The rows are grouped in 2 ways, from coarse to fine. Each group lies inside one group of the grouping before and may be the whole of it. The rows also spread widely along 4 directions, which tell nothing about the answers.
In the rows, 128 means zero.
Known rows, each followed by its group in each grouping:
[162 160 141  92  86 126 136 107 116 181 126 144 156 182 175 220 188 140
 188 108 106] -> Tef k328
[165 107 123  74 115 136 115 111 127 160 134 133 126 156 183 179 140 109
 189 102  83] -> Tef k12
[124 132 113 106 118  99 147 115 111 140 107 135 128 148 166 174 195 121
 148 107  86] -> Tef k241
[115 179 168 127 121  74 156 130 116 150 104 130 136 133 162 165 178 134
 143 112 140] -> buf k443
[135 162 180  88 128 102 138 125 109 174  96 148 136 133 182 190 192 124
 198 110 132] -> buf k302
[132 156 129 140 119  84 142 131 123 122 123 101 117 129 161 126 158 107
 119 106 132] -> buf k443
[174 156  98 106  84 107 148 115 107 147 127 112 140 175 169 202 196 122
 143 101 106] -> Tef k328
[ 88 139 144  90 122  99 102 136 126 153 114 133 136 141 160 179 137 163
 146 118  94] -> Tef k12
[178 168 173 126 100 118 150 121 134 145 132 126 158 148 161 163 165 135
 161  92 135] -> buf k443
[169 169 170 126 105 121 130 131 151 133 134 120 151 142 159 146 149 145
 147  96 136] -> buf k443
[151 111 117 103 120 124 116 112 134 111 117 110 128 135 168 141 147 126
 137  92  73] -> Tef k241
[151 185 179 123  99 108 148 131 128 150 120 135 157 149 162 178 174 140
 168 102 135] -> buf k443
[178 142 151  80  92 174  87 115 163 160 131 123 169 165 167 185 133 180
 188  90  99] -> Tef k328
[174 103  91 103 108 126 110 110 128 125 150 103 120 157 162 143 125 109
 140 100  81] -> Tef k12

New rows, each followed by its group in each grouping:
[120 127 139  93 126 118 116 128 138 123 108 123 146 133 154 158 155 158
 144  97  83] -> Tef k241
[127 126 118 118 114 107 130 125 131 107 112 115 138 143 148 154 161 145
 118 102  84] -> Tef k241
[190 171 163 132  97 134 127 138 148 102 140 112 155 154 147 146 165 179
 142  88 133] -> buf k302
[ 85 146 194  81 154  99 111 127 133 181  73 142 130 104 195 160 132 116
 195 114 122] -> buf k443
[ 51 208 174 133 127  27 150 166  89 132  69 149 128 131 148 184 212 194
 105 123 144] -> buf k302
[186 174 165 121 100 122 154 120 135 142 136 119 153 153 158 162 166 124
 165  98 137] -> buf k443
[190 126 129  84 100 144 147 102 135 145 131 135 152 165 174 197 188 115
 188  91  76] -> Tef k241
[117 111 132  95 131 138  71 133 152 127 124 118 135 135 155 133  93 156
 156 111  78] -> Tef k12
[123 126 160  67 125 153  72 126 154 152 122 132 144 141 169 165 100 161
 183 108  80] -> Tef k12
[191 209 150 148  68  83 193 135  98 127 146 144 161 191 150 210 248 161
 145 103 147] -> buf k302
[134 173 180 118 112 108 132 139 136 144 120 130 148 139 159 159 153 154
 148  94 141] -> buf k443
[152 162 179  98 123 123 120 127 131 141 109 128 144 139 162 164 169 149
 181  99 131] -> buf k302
[ 92 180 212  97 128 107 118 137 137 173  93 149 156 124 168 183 153 153
 180 109 139] -> buf k443
[ 69 171 182 111 143  80 115 146 116 132  74 133 132 113 162 155 169 175
 135 115 135] -> buf k302
[131 156 147 125 124  91 121 140 128  99 106 102 125 130 153 128 164 152
 127 102 134] -> buf k302
[158 116  89  96 113 107 121 109 116 140 110  99 115 154 168 156 160 104
 141 104  92] -> Tef k328
[164  91 100  97 125 125 136 100 121 120 124 106 121 133 173 141 157  91
 152  84  75] -> Tef k241
[184 158 154 126 103 132 139 117 143 131 138 114 139 147 163 150 151 129
 159  87 133] -> buf k443
[167 154  79 151  76 116 109 137 145  80 143  73 146 180 123 134 160 187
  72  85 105] -> Tef k328
[168 179 149 132  95 101 141 138 130 101 135 104 144 150 145 149 178 164
 124 102 129] -> buf k302
[127 122 108 110 111 115  98 128 133 114 128 110 123 148 150 140 115 149
 119 105  82] -> Tef k12
[155 146 181 112 120 127 122 126 151 142 122 116 140 129 169 140 135 128
 171  91 132] -> buf k443
[130  99 115  79 128 117  89 112 129 146 123 120 118 137 179 148 119 118
 160 109  72] -> Tef k12
[107 139 151 109 145 100  96 136 127 113  89 106 117 107 164 121 143 138
 147  93 122] -> buf k302
[163 138 147  86  99 154  98 130 144 148 152 132 162 167 155 183 122 166
 173  96  90] -> Tef k12
[138 172 163 132 114 106 135 132 143 126 126 112 145 131 157 143 145 143
 136 101 138] -> buf k443
[189 119  67 140 100 105 150 115 130  80 143  82 123 165 144 129 174 121
  94  88  71] -> Tef k241
[133 163 134 155 120  90 130 141 146  95 124  79 123 124 153 101 137 137
  83  94 136] -> buf k443
[145 132 135  86 110 118 116 115 122 156 132 135 143 161 170 185 144 134
 170 112  84] -> Tef k12
[ 72 149 154  88 131  94  98 146 118 159  94 142 139 137 164 185 140 170
 149 119  88] -> Tef k12
[135 150 121 113  94 109 118 134 134 125 143 112 148 160 145 163 149 164
 122 104  91] -> Tef k12
[180 120  94 108  99 127 124 114 131 120 160 103 130 167 154 150 139 125
 142 103  81] -> Tef k12
[201 190 176 120  80 126 150 130 135 130 151 136 168 177 152 184 199 174
 176  96 140] -> buf k302
[134 121 121 104 111 128 101 130 143 130 136 115 139 162 160 159 132 147
 139  99  88] -> Tef k12
[113 184 152 135 118  67 135 147 110 117 101 121 133 141 152 156 190 162
 121 109 139] -> buf k302
[174 124 132  98 103 144  94 118 152 128 144 117 151 164 160 161 119 148
 161  92  83] -> Tef k12
[142 178 136 147 106  68 153 142 112  99 117 108 124 152 148 146 190 155
 101 104 141] -> buf k302
[135 153 127  91 104  94 153 116 101 176 123 146 136 169 169 216 190 123
 166 116  84] -> Tef k12
[147 134 123 100 103 132 102 132 143 131 145 124 144 163 155 165 124 160
 140 100  86] -> Tef k12
[120 132 141  85 125 127  99 124 126 159 114 143 136 149 170 179 136 143
 178 113  83] -> Tef k12
[ 94 145 129 103 118 109  97 145 136 136  98 114 137 138 154 159 143 183
 124 107 104] -> Tef k328
[153 131 143  85 108 150  97 120 147 153 139 128 152 157 166 172 118 156
 179 106  85] -> Tef k12
[119 168 203 101 132 115 111 134 138 139  94 136 143 119 167 161 154 169
 182 111 132] -> buf k302
[187 117  73 119  93 103 136 106 111 130 159 100 117 173 155 163 170  95
 125 103  75] -> Tef k12
[145  82  86  93 131 132  75 108 134 124  99  78 116 124 174 113 110 101
 140  93  84] -> Tef k328
[140 165 169  82  88 134 121 130 134 172 137 155 166 176 166 223 150 171
 194 107  93] -> Tef k12
[176  85  90  75 125 119 126  87 106 177 136 125 111 154 189 169 147  47
 188 111  64] -> Tef k12
[121 126 149  77 121 140  76 119 147 157  95 124 146 139 175 172 114 158
 175 100  97] -> Tef k328
[149 120  84 112 106 106 122 107 113 132 113  94 120 153 170 150 158 106
 128  96  94] -> Tef k328
[127 127 164  57 129 145  90 114 137 176 107 152 140 144 180 193 125 134
 209 116  85] -> Tef k12
[125 105  79 109 127  89 124 123 108 121 127  95 107 148 156 126 141 101
 101 112  73] -> Tef k12
[ 72 185 171 143 133  69 121 158 132 128  91 116 136 120 150 137 147 170
  97 108 145] -> buf k443
[ 74 183 178 129 130  73 134 155 124 138  91 129 132 122 162 151 165 160
 127 119 147] -> buf k443
[150 128 162  81 117 160  99 116 170 129 117 130 161 137 169 165 132 165
 181  89  86] -> Tef k241
[138 111  61 127 116  95 108 126 116  97 134  84 109 155 150 113 133 116
  83 104  73] -> Tef k12
[154 171 127 145 109  72 161 134 102 110 124 111 125 150 152 152 209 140
 110 102 141] -> buf k302
[123 208 183 136 104  91 136 158 127 119 109 136 155 148 149 177 191 200
 136 109 145] -> buf k302
[117  86 118  79 150 131  95 118 138 123  86 104 110 116 182 127 121 106
 161 102  72] -> Tef k241
